The rows come from 4 hidden closed curves, with some noise, and rows from the same curve form a group. Each curve winds through 8 dimensions. The rows are also pushed far along 6 directions, which tell nothing about the answers.
(in the rows, 128 means zero)
Known rows, each followed by its group:
[114 128 136  98 102 121 112 164 111 148 120 130  47 111 164 132  85 184
 106 165 163  99 162 116  78 121 113] | J614
[112 190 153 157 146 120 169 143 160 112 117 160 182 143 150 144 137  91
 146  98 139  82 175 119 137 158 123] | J143
[155 173 135 132  88 146 130 131 150  89 148 119 177 172  83 163 144  70
 196 147 101 100  91 143 156  97 106] | J143
[139 195 128 196 129 114 130 118 113  88 162  92  86 122 135 175 116 118
 114 123  54 110 130 154  55 134 130] | J74
[146 113 111 191 139 132 119 108 141 122 109 129 104  98 121 132 124 142
  80 145 110 199  98 158 160 128 137] | J408
[122 116 138 130 154 146 133 157 188 147 146 185 101 134 142 117 120 128
 124 137 137 127 162 142 131 116 121] | J408
[177 115 162 122 101 104 118 144  94  91 168 152  89 123 145 133 104 106
 105  83  33 109 119 146  95 188 153] | J74
[100 133 141 179 178 116 176 130 141 185 108 143  84  86 157 121  88 145
  86 111 117 121 188 141 104 191 147] | J614
[ 94 185 144 161 169 147 140 148 134 112 111 131 106 122 154  90  92 115
 145  79 123  92 189 127  66 163 125] | J74
[142  97 168  95  78 121 142 134  83 107 128 127 149 120 149 187 150  86
  88 102  90 109  88 113 159 150 153] | J143
[123 162 124 158 118 134 109 100 145 128  89 117 181 166 103 157 130 146
 118 182 180 167  94 115 127  85 121] | J74
[100 179 140  97  86 132 108 141  61  78 126 109 130 151  81 160 132 121
 147 143 119  62 114  96  77  86 116] | J74
[122  65 121 117 130 140 113 109 128 141 156 105  67  73 131 147 142 134
  71 138 102 164 110 136 127  92 124] | J408
[130 128 124 141 154 127 178 125 175 127 106 201 141 131 131 119 150 111
 131 111 107 134 131 141 173 184 123] | J143
[174 152 162 185  98  99 125 104  88 107 148  99 143 126 131 169 129 106
  82 122  51 153  73 153 109 159 175] | J143
[132  75 154  68 110 133  94 137 135  95 159 184  95 107  80  95 127 106
 127 115  74 119 129 116 136 134 111] | J408
[129 168 129 147 110 129  93 145 123 123 140  63  84 126 167 134  86 152
 150 153 138 121 137 135  56 101 125] | J614
[112  74 116 145 156 117 160 105 173 175 155 168  93  84 108 126 143 136
  75 134 117 185 146 128 182 144 114] | J614
[148 135  93 138 131 120  82  82 148  94 116 106 134 134 121 136 138 162
 124 160 133 162  98 139  90  92 105] | J143
[116 128 114 168 178 158 132 104 197 125 120 131 137  99  96  95 143  98
 156 127 102 155 134 160 156 112 114] | J74
[101 114 143 137 168 114 180 143 180 152 167 230 111 130 106 110 137 116
 102  98 108 136 180 115 159 178 120] | J74
[128 161 151 167 178 143 167 114 160 135 139 132 166 119 128  84 155  85
 126  75 133 147 166 135 143 150 116] | J74
[121  99 105  82  55 100  78 113 137 103 136 121 128 135  99 166 129 162
 134 193 158 164  93  75 151  92  89] | J408
[ 80 103 131 108 154 151 162 147 131 177  97 150 127 127 149 134 127 136
 106 122 192 110 166 111 144 121 131] | J408
[137 127 160  90  91 128 117 149  47  89 148  83  77 105 168 179 128 113
  97 100  68  61 111 132  54 120 150] | J143
[149  83 122 132 126 134  98 108 117 123 127  96  96 102 145 148 113 132
  85 120  97 151 108 149 109 123 138] | J74
[132  87 171 118 136 140 167 159 124 125 131 217 111 114 113 128 128  83
  86  80  64 109 140 140 175 185 153] | J408
[135 100 126 138  87  99 117 102  79 128 150  98  93  78  96 181 140 138
  70 160  73 147  84 126 143 114 140] | J614
[ 99 166 100 182 135 141  96 100 117 135  93  49 136 124 114 159 113 161
 128 190 159 146 106 135  87  58 137] | J143
[114 156  82 165 147 168 136 120 157 149 103  96 130 163 118 148 129 149
 152 172 186 157 114 149 131  69 107] | J614
[103 135 150 151 178 121 163 152 140 117 133 218 119 128 109  94 112 100
 122  64  69  91 185 127 129 201 148] | J74
[114  67 104  85 175 128 127 150 146 160 177 142  46 124 184  84 101 162
 122  75 134 128 188 128  74 148 115] | J614
[135  38 116 123 149 137 123 107 153 164 115 141  92 102 157 129 111 144
  67 111 131 190 124 137 149 150 131] | J74
[106 117 105 133 124 144 120 139 117 152  35 129 177 165 161 147 115 171
 113 170 232 159 101 110 165 103 153] | J614
[156  99 123  62  94 137  82 142 149 119 189 136  73 140 101 113 126 144
 145 157 145 130 137 121 112  77  68] | J408
[123 179 153 160 142 152 118 140  62  93  82  90 131 114 142 131 117 114
 127 113  96  66 122 156  64 114 169] | J614
[122 164 104 137 132 155  84 115 216 111 159  80 132 121 105 113 139 123
 198 185 167 142 145 138 115  35  63] | J143
[113 182 110 191 135 113 119 103  98 156 109  43 110  98 139 142 113 178
 120 186 134 140 111 145  72 102 154] | J143
[117 200 159 162 168 129 166 136 159  98 142 172 120 123 122  87 126  89
 149  71  73  89 182 134  88 192 114] | J408
[170 105 128 123 104 117  69 124 113  96 164 111  56 118 143 125  92 152
 105 136  71 149 106 147  61 124 130] | J74
[110 123 161 150 126 116 158 143  80 137 120 134  96  71 140 129 121 116
  68  96  97 123 148 119 143 177 152] | J408
[117 153  72 129 141 148  77 128 117  88 107  86  88 138 134 123 106 172
 169 149 145 108 129 141  60  71 105] | J408
[ 96  92 127  98 167 159 168 150 126 160 117 155  69 100 148  91 121 127
 126  88 120 105 161 134 118 162 125] | J143
[162 103 159 105  61 127  77 119 109 107 149  91 109  88 110 134 135 124
 105 170 101 165  71 127 140  96 126] | J614
[189 110 127 169 105 102 104  68 118 126 147  74 139 119 138 167 143 140
  66 152  89 213  49 155 124 123 155] | J143
[147 147 117 135  88 127 128 123  98  85 112 139 154 168  88 168 136 109
 150 135  79 121  64 132 145 137 140] | J74
[126 175 170 166 123 142 185 121  66 122  50 121 217 158 138 152 137  77
 102  76 134 113  99 121 151 186 172] | J74
[101 151 122 143 107 123 113 117  93 174  91  48 150 136 135 157 109 169
 130 195 197 131 106 109 102  83 151] | J143
[ 89 159 127 109 162 151 131 137 109 127 104 110 124 141 128  99 106 130
 163  98 154  63 178 119  59 122 114] | J143
[ 87 137 161 136 138 126 148 130 104 167  76 121 178 123 124 111 113 125
 124 127 159 109 142  98 135 157 166] | J614
[154  64 113 142 135 122 169 117 135 180 140 135 101 118 176 158 145 142
  60 117 131 200  97 148 177 158 147] | J408
[150 131 135 144 155 137 134 116 160 104 197 132 144 126  98 101 165  74
 145  89  67 142 127 151 139 118 127] | J614
[ 98  97 115  98 147 137 140 141 109 137 111 131  81  96 159  93 115 145
 119  87 146 122 168 106 114 157 117] | J408
[151 121 145  94  96  76 124 131  90 125 158 141 107 120 135 144 117 147
 110 130 100  81 144 114  97 157 129] | J614
[106  71 147  96 111 118 121 142 149 177 116 164 112 104 144 108 112 158
  94 156 172 171 138  94 166 144 137] | J74
[124  99 167  83 141 113 191 167 112 159 182 193 100 122 147 109 142 100
 104  60 105  84 184 115 143 193 132] | J74
[141 187 142 162 151 103 185 115 112 163 113 128 192 146 130 132 142 120
 132 118 142  91 148 139 129 170 147] | J614
[158  48 116  52  94 107  69 102 115 121 149 117 103  90 118 119 147 166
  95 160 140 156 103 114 136  84 105] | J614
[136 184 147 170 141 139 157 126  76 160  60  91 164 143 158 105 123 147
 114 127 177 136 109 139 105 156 165] | J408
[115 193 162 179 178 159 157 142 179 128 111 155 143 134 144 106 127  98
 138 116 125 109 159 158 103 135 135] | J408
[ 94 180  86 154 169 137 126 145 123 143  93  91 155 161 154 134 114 160
 171 147 204  84 168 136  97  77 135] | J408
[116 187 139 202 179 170 127 132 156 109 160  81  69  83 133 117 123  98
 136 122  66 112 147 186  55  89 130] | J143
[ 96 130 127  94 120 113 160 153  40 143  56 125 172 148 161 156 116 144
 121  99 179  50 147  92 133 161 162] | J614
[ 80 194 167 127 103 162 139 176  76 106  76 108 152 139 126 152 114  97
 163 131 139  39 134 113 106 111 148] | J143

New rows. What belongs after each?
[118 170 133 113 145 141 157 152 118 104  87 165 128 147 151 116 131 126
 155 109 123  65 144 137  93 158 128] | J143
[ 96 105 113  89 142 142 106 178 159 142 114 197  73 140 128  85  85 174
 142 143 193 115 194 107 125 116  92] | J408
[139 128  88 175 136 129 121 107  56 124 117  32  72  87 162 149 119 155
 103 122  86 144  88 167  86 123 162] | J74
[128 132 169 151 132 128 146 125 110 133  95 152 198 126 113 120 150  98
 107 118 119 134 103 128 173 146 178] | J614
[137 167 138 159 146 143 130 129 169 103 161 141 163 141  87 156 151  79
 154 136  95  87 140 162 139  80 120] | J408
[134 128 122  79  86 128  63 120 178  65 163 150  90 130  83 112 121 137
 167 165 108 143 121 101  98  95  64] | J408
[146 136 162 144  88 129 153  93  75 145  48  99 207 117  92 161 143  99
 106 153 125 126  64 130 190 152 159] | J614
[102 148 136  67  96 103 118 161 104  95 110 165 126 150 146 140 110 148
 145 121 155  57 166  79  92 148 109] | J143
[170  88 171  91  67  92 113  99  95  82 156 124 152  89 125 169 169  87
  83 108  44 127  72 121 155 151 145] | J143
[ 96 103 145  91 119 115 127 116 146 134 104 177 184 128  76 107 140 118
 137 132 155 131 141  78 182 142 117] | J408
[101 178 124 171 191 124 139 131 199 162 116 157 153 154 136  95  98 145
 161 134 170 114 196 133  96 139 123] | J614
[147 165 141 107  70  98 141 110  85 133  82 115 247 177  85 167 153 119
 158 170 176  96  83  99 184 126 135] | J614
[118 140 123 121 132 152 171 140 117 120  73 178 174 185  96 136 128  98
 165 102 125  95 111 127 164 168 131] | J143
[101  24 119 104 144 118 150 113 113 189 131 135 101  87 139 112 138 147
  65 102 140 186 128 104 177 160 150] | J614
[144  90 105 157 150  95 114 109 111 143 152 117 119 101 136 115 130 156
  90 119 115 174 132 139 145 134 150] | J74
[139 138 143 114  95 157  81 131 121  92 135  93 136 144 113 128 116 105
 149 133 132 131 106 120 105  86 113] | J143
[133  36 130  60  92 141  99 128 109 145 108 118 100 100 151 113 130 150
  94 134 154 176  86 107 158 119 133] | J408
[ 99  56 112  70 141 167 103 126 186 144 127 150  91 105 121 102 133 139
 128 140 176 162 146 110 148  81  78] | J408
[154 148 113 163 168 116  74 100 151 119 146  79  99  97 160 102 111 166
 119 146 119 141 150 165  47  92 124] | J614
[171 109 163 136  70  95 105 107 102 113 166 110 135  98 112 145 148 115
  82 145  77 180  69 122 162 137 151] | J74
[119 155 143 167 153 124 190 150 106 152 125 161 149 154 145 141 140 115
 105  97 119 114 131 139 144 169 172] | J614
[118 168 129 185 166 152 116 113 177 117 118 106 135 107 124  87 122 118
 146 126 140 166 148 143 116 116 110] | J143
[108  90 140  33  78 105 134 166  71 163 102 127 126 140 172 130  96 155
 141 111 197  72 163  69 131 169 125] | J614
[149 177 115 166 173 132 123 127 115  93 172 101 119 118 112  91 139 105
 169  93  68  84 155 174  82 111 133] | J74
[105 120 154 114  95 127 143 163  68 169 149  95  48 109 156 139  93 144
 101 128 108 115 125 112  82 155 158] | J614
[125 174  98 162 125 124 135 114 155 126 115 120 164 175 122 147 135 144
 146 157 178 163 116 117 140 113 107] | J74
[116 193 161 146 119 129 164 162  78 157  60 128 135 138 161 144 100 148
 120 147 171  66 149 130  98 157 155] | J614
[ 86 130 108 115 161 140 113 133 181 185 141 107 100 135 135 105  97 170
 157 168 207 127 185 112  82  80  98] | J143
[142 175 149 173 154 153 154 108 138 102 103 124 185 151 124 127 140  73
 133  78 112 129 124 144 130 156 127] | J74
[122 182 163 147 116 138 111 129  68 111 102  64 115  77 126 129 119 123
 119 145 109  74 130 143  74 102 144] | J614
[125  99 103 107 127 118 110 135 158 129 115 169 153 159 123  86 116 150
 148 124 188 168 147  96 172 145 106] | J74
[144  71 154  29  30 111  77 133  66  78 103 161 154 168  94 178 123 128
 111 148 110 105  59  77 135 129 137] | J143
[108 156  89 134 131 127 121 125 119 143  89  93 192 195 135 153 118 153
 171 153 205 119 120 109 124  99 136] | J614
[130 143 111 175 152 139 129 117 182 159  98 122 124 113 148 124 114 160
 113 173 186 171 144 149 140 109 110] | J614
[150  85 118 122 109 135 131 129 175 146 189 133  70 117 130 139 132 120
 121 143  95 178 109 145 154 123 105] | J143
[149 102 133 132 137 141 164 136 195 144 190 167  94 127 122 127 138  86
 136 104  76 154 138 154 167 155 105] | J143
[108 148 175  87  77 123 108 158  59 102 130 112  90  85 103 138 114 120
 122 142  94  45 141 104  86 114 128] | J614
[154 169  86 156 166 115  97  87 197 137 147  97 136 141 122 111 126 170
 161 180 170 141 156 161  80  72  83] | J614
[105 133 124 144 153 125 183 121  97 147  76 111 144  94 172 142 150 127
  99  99 141 115 131 128 144 169 152] | J143
[168  90  76 152 154 120 110  84 193 107 185 145 122 135  89 138 157 123
 133 137  75 191  99 161 160 101 101] | J408
[103 178 119 150 113 162 137 142  87 133  74  89 150 164 113 162 124 136
 146 170 170 108  93 132 120  82 142] | J614
[118 126 158 141 160 148 154 152 121 141 110 137 108 119 169 104  92 105
 124  67  96  99 160 140  95 191 161] | J614
[ 97 143 159 163 178 174 173 150 166 157 107 154 126 113 138 103 125  91
 127 102 120 120 153 149 133 145 145] | J143
[119  81 106 111 115 157 104 129 131 143 125  83  86 111 149 128 115 140
 127 138 157 173 112 123 135  99 115] | J614
[100  80 186  60  49 124 111 157  63 118  89 162 165 141  99 167 110 102
 102 128 129  94  97  61 169 148 158] | J143
[ 98  96 107  87 107 127  78 132 164 117 117 132 134 128 106 129 105 144
 162 160 174 123 155  85 145  91  86] | J614
[105 189 171 145 113 151 136 167  67 111 105  95 143 149 142 135  97  96
 143  92 134  69 148 115  82 141 152] | J143
[126 139 127 103 107 148 156 139  88 137  49 111 195 158 141 149 130 109
 156 118 193  88 119 114 176 138 129] | J614
[ 96 139 109 139 103 157 128 148  92 161  76  84 116 144 133 146 101 157
 143 172 184 145  95 118 136 103 141] | J143
[100  89 138  67  93 124 112 135 134 107 109 160 191 141  82 134 138  91
 162 121 150 103 133  72 201 123 112] | J614
[127 119 153  96 119 120 178 170 109 136 174 167  78 128 158 152 128 106
 107  79  97  71 166 124 119 170 122] | J408
[120 173 147 174 192 134 115 123 193 121 171 125  91 104 154  93 117 125
 123 113 105 122 193 155  45 113 113] | J143
[115  85 121  42 126 121 123 135 181 130 156 198 103 134 103 114 135 134
 162 138 124  85 162 105 127 125  84] | J143
[122 177 130 227 193 125 169 113  92 178  69 101 129 116 173 135 116 169
  65 136 138 140 122 178  84 147 197] | J614
[146 122 146 119 120 105 117 131 194  73 214 177  95  99 120 143 141  85
 125 101  45 117 168 127 124 141  84] | J143
[137 138  84 128 138 129 102  95 170  88 128 120 182 149  83 149 151 112
 173 144 141 117 130 133 155  75  82] | J614
[151 161 128 178 152 118 166  95 123 112  74 151 219 149 105 162 152  96
 120 115 106 104 111 161 169 155 154] | J614
[ 71  93 114 107 193 111 160 152 180 164 161 198  69 105 158  91 110 150
 118  85 130 114 222 106 110 175 119] | J408
[182 141 131 145 124  95 100  90 163  91 162 132 155 119 101 136 139 112
 137 136  75 125 127 151 125 128 112] | J614
[136 148 154 110 112 141  97 142 198  75 180 177 110 124  76 122 135  88
 173 150  62  96 135 135 116  97  90] | J143
[141 134 111 176 150 156 124 109 101 126 110  66 128 110 155 135 151 129
  96 128 135 174  83 166 129  86 155] | J614
[ 93 153 139 140 144 144 138 161 120 137 126 143  64 111 120  93  90 138
 143 124 102  96 162 129  80 149 135] | J143
